There are 5 ways to turn a row about zero (a turn may also mirror it). The second row of each pair is the first, turned, with some noise. The first 45 pairs use one turn. New pairs use 3 turns, one after the other, and a turn may come again.
In the rows, 128 means zero.
Some pairs, each with its turns in order after it:
[159 108 119 120 103 110 166 143]
[168  94 118 107 121 140 101 148] | Q425

[ 91 130 148 151 138 170 102 114]
[162 145 165 135 164 114 167 133] | Q760

[119 124  93 138 118  81 108 147]
[109 119 120 128  86  99 160 118] | Q579

[117 136  86  86 162 115 103 141]
[ 91 133  96 153 127 157  81 145] | Q118

[ 83 100 158 141 112 138  79 139]
[180 144 144 103 146 159 167 108] | Q760

[149 125 147 136 115 139  61 158]
[112 113 110  99 142  68 124  84] | Q425

[144 168  99  92 112 129 120 139]
[121 141  86 160 143 155 124  98] | Q118

[179 139 144 125 158 110 134 126]
[ 95 160 136 116 123 120  88 135] | Q760

[144 116  69  92 121 160  79 130]
[ 89 108  76 157  81 138  98 109] | Q118

[115 144  86 149 179  57 134 151]
[115 185 143  85 105  78 161 149] | Q512

[128 126 162 120  80 125 144 134]
[152 132 135 102 147 122 141  84] | Q118

[171 106 137 129 146 163  54  92]
[105  50 137 131 134  94 132  76] | Q512

[143 134 155  81 120 176 121 102]
[119 173 157 142 158 156  83 146] | Q579

[140 160  80 128 129 122 170 165]
[139 193 115 142 111 166 138 118] | Q118

[141 118 151 113 175 133 103 154]
[139 118 155 108 105 135 160  78] | Q512

[131 190 138  82  63 118 134 116]
[139 112 125 123 106 155  57 188] | Q512

[109  97 163 153 148 145 115 103]
[ 83 137  96 148 134 151 129 103] | Q425

[111 185 138  95 129 147 144 177]
[178 140 163 111 158 125 175 109] | Q425

[169 113 111 146 165 173 105 133]
[136  78 127 106 159 108 170  98] | Q512

[139  91 141 151 117  84  70  98]
[176 125 147 175  86 110 124  87] | Q579

[125 135  54 150 150 163 147  71]
[ 89 116 189 172  67 145 124 156] | Q425

[141 158 134 136 149 144 122 119]
[118 100 137 107 133 143 146 137] | Q512

[105 188  86 173  89 123 117 115]
[198 124  87 172 122 145 144 135] | Q118

[140 136 158 115 105 178 174 173]
[ 95 128 136  87 190 180 131 115] | Q579

[ 96 131 140 103 136 105  78 171]
[145 154 192 112 111 121  97 102] | Q512

[204  56 160  95 118 146 164 120]
[150  23  88 151 151 150  91 132] | Q425

[110 102 150 125 150  82 137  79]
[186 140  95 142  87 132 119 143] | Q579

[ 67 197 121 132 138 120  95 112]
[ 61 148 183  98 140 145  93 154] | Q512

[186 152 111 166 167 109 152 149]
[106 169 147 161 125 160 183 155] | Q118

[125 112 112  97  99 104 115 119]
[120 124 125 126 154 117 114 171] | Q425

[176 119 149 105 198  84 128  71]
[139 120  53 196  92 131 156 166] | Q425

[ 86 135 123 160 103 141  98  82]
[ 68 130 147 161 167 122 103 138] | Q512

[ 88 148  76 103 127 147 169 137]
[132  86 128 179  95  91 143 136] | Q760

[162 115 153 164 165 154 110 105]
[106 156 158  94 169 116 121 161] | Q760

[145 138 105  87 144 133 182  72]
[103 185 131 167 153  78 101 124] | Q118

[105 151  95 142 155 138 121 118]
[142 143 107 152 110 124 105 169] | Q118

[141 161 112 179 146 136 132 126]
[130  82 127 134 155 107 152 159] | Q579

[138 157 175 146 115 140 115 160]
[159 140 117 123 154 103 129  72] | Q425

[126 117  87 117 184 166 138 180]
[112 108 190 117  71  96 139 152] | Q760

[156 172 127 169 120 167 129 193]
[ 86  90 145 121 189 124 166 114] | Q579

[ 75  72 130  97 136 167 123 158]
[138 177 140  54 129 105 106  92] | Q579

[101 152  88 101 138 133 154  97]
[110 144 116 102  94 124 117 184] | Q579

[143 138 127 159 125 126 117  88]
[112 141 117 133 175 134 129 152] | Q760

[ 92 119 121 100 153 124 142  92]
[129 142 104 127 115  83 160 118] | Q760

[ 89 141  87 122  91 179 137  75]
[133  79 111 175 174  89 175 130] | Q760

New pairs, each followed by its turns in order:
[149 187 133 140  70 131 144  98]
[158 168 135 121 134 127  58 167] | Q579 Q425 Q579

[153 114 124 165 128 158 131 109]
[113 112 140 172 143 128 150 140] | Q579 Q579 Q118

[135 115 134 163 104 120 144 140]
[121 138 156  93  96 135 130 128] | Q760 Q118 Q579

[173 151  95  92  95 180 101 118]
[146 120 155 196  75 110 150 155] | Q512 Q579 Q579

[118 145 149 124 146  88 190 171]
[147 200 107 154 155 161 123 143] | Q118 Q760 Q760

[ 87 153 118 147 146  73 109 146]
[100 140 162  70 115 120  90 110] | Q579 Q579 Q579

[103 160 137 143 177 141 102  84]
[120 143 137  80 182 149 109 157] | Q579 Q118 Q579

[152 116 121 111 144  75 110 142]
[103 147 109 141 126 146 126  89] | Q425 Q425 Q579

[121 150 119 177 104 143 102 153]
[149 109 102 108 158 156  84 138] | Q760 Q512 Q579

[106 115 105 184 121 141 129 156]
[ 88 111 118  83 133 108 147 104] | Q760 Q425 Q760

[111 138 112 179 149 102 120 104]
[148 135 132 116 173 171 126  90] | Q425 Q579 Q425

[107 119 151 137 145 153  95 116]
[118 156 122 157 127 167 145 124] | Q760 Q760 Q760

[147 124  99 120 139 114 134  68]
[124  76 155 145 143 104 120 113] | Q512 Q118 Q512

[156 146 145  79 130 107 143 133]
[169 152 168 103 124 105 144 121] | Q118 Q118 Q512

[186 187 108 116 131 122 124 121]
[114 109 191 149 130 124 169 114] | Q425 Q760 Q760

[103 181 134  86 110 146 114 100]
[161 147  89 113  97  78 143 142] | Q512 Q425 Q760

[142 112 111 118 108 110 160  95]
[131  90 134 108 168 103 123 133] | Q579 Q579 Q118

[ 66 117 153  80  93 143 146  94]
[111 154 112 129 181 118  93 184] | Q118 Q512 Q425

[157 164 145 152 137 145 108 125]
[133 137 122 104 105 138 171 145] | Q760 Q579 Q512

[205 165  72 128 168 131 131 145]
[128 202 128  91 105 145 154  59] | Q579 Q760 Q118

[170 138 104  98 119 133 129 149]
[125 118 137 157 118 175 154 117] | Q118 Q118 Q118

[ 82  94  78 198  93 155 197 175]
[132 108  54 103 203 122 194 189] | Q425 Q579 Q118

[182 144 109 135 120 138 157 118]
[130 149 140 122  75 106 110 139] | Q512 Q579 Q579

[145 110 134 176 111  97  75 101]
[107  89  90 147  79  91  90 129] | Q118 Q425 Q118

[139  98 163 108 103 148 149 135]
[115 115 108  99 128 147 179 110] | Q512 Q760 Q425

[ 61 118 143 125 115 132 129 127]
[ 94 156 121 149 169 136 120  94] | Q118 Q118 Q512

[110  93 171 157  39 132 121 136]
[144 153 210 133  93 111  97 107] | Q512 Q760 Q760

[ 95 123 123 153  49 118 128 135]
[129 125  72 152  96 104 102 181] | Q425 Q425 Q760

[ 84 112 180 140 134 100 161 158]
[ 83 146 167 167 178 123 153 119] | Q760 Q579 Q512

[101 105 148 161 154 179  81  98]
[137 115 146 115  66 100  96 176] | Q579 Q425 Q425

[126 136 114 192 107 139 161 140]
[107 138 153 160  99 147  77 110] | Q579 Q118 Q512

[128 186 110 164 127 154 111 126]
[111 157 125  80 115  93 102 158] | Q425 Q118 Q760

[136 149 132 121 165  76 125 109]
[148 144 132  88 163 170 136 123] | Q760 Q579 Q425

[116  97 116 163 162 132 100 105]
[113 135 149 139 157 141  76 123] | Q118 Q760 Q579

[117 103 130 133 132 180  78 115]
[114 135 105 160  67 107 107 124] | Q512 Q760 Q760

[123  85  96 213 110 151  90 109]
[ 67  90 129 145 159  62  78 128] | Q760 Q512 Q760

[110 160 111 141 110 114 157 144]
[ 78 107 159 137 127 119 122 121] | Q425 Q760 Q512

[171 109  96 110 137  84 140 143]
[161 139 151 115  82 127 115 172] | Q425 Q579 Q579

[132 121 116 103 146  68 153  83]
[128  66 134  73 120 134 123 109] | Q760 Q760 Q579

[192 148  97 147 112 103 171  83]
[158  81 122 107 193 117 175 153] | Q512 Q425 Q425

[154 163 161 110 172 152 142  65]
[ 85 196 108 121  87 115 170 130] | Q579 Q579 Q512

[147 114 115 101 146 142 161  95]
[155  87 100  99 113 125 134 137] | Q512 Q760 Q760

[107  87 124 126  55 111 174 115]
[142 205  96 130 137 158 105  87] | Q760 Q760 Q512

[ 79 131 143 158  84 127 114 147]
[117 192  92 133 107  96 142 122] | Q579 Q118 Q760

[ 75 148 142 142 101 130 153 187]
[174  83 148 122 158 101  93 161] | Q118 Q760 Q118

[122  84 119 113 160 102 158 185]
[ 98 162 128 124  70  85 141 135] | Q579 Q512 Q579

[144 129 100 127 136 120 116  92]
[147 153 124 144 111 114 118  98] | Q512 Q760 Q118

[116 158 192 170 185 163 119 155]
[137  83 112 109 198 143  85  84] | Q760 Q512 Q425

[118  78 130  80  90 107 139 126]
[140  95 144 116 161 192 118 170] | Q425 Q425 Q425

[110 100 123 214 140  87  82 209]
[ 84 128 211  91 129 165 205 147] | Q425 Q579 Q579

[145  97  93 141 185 186 103 184]
[149  98 167  72 197  79 126 135] | Q512 Q579 Q512

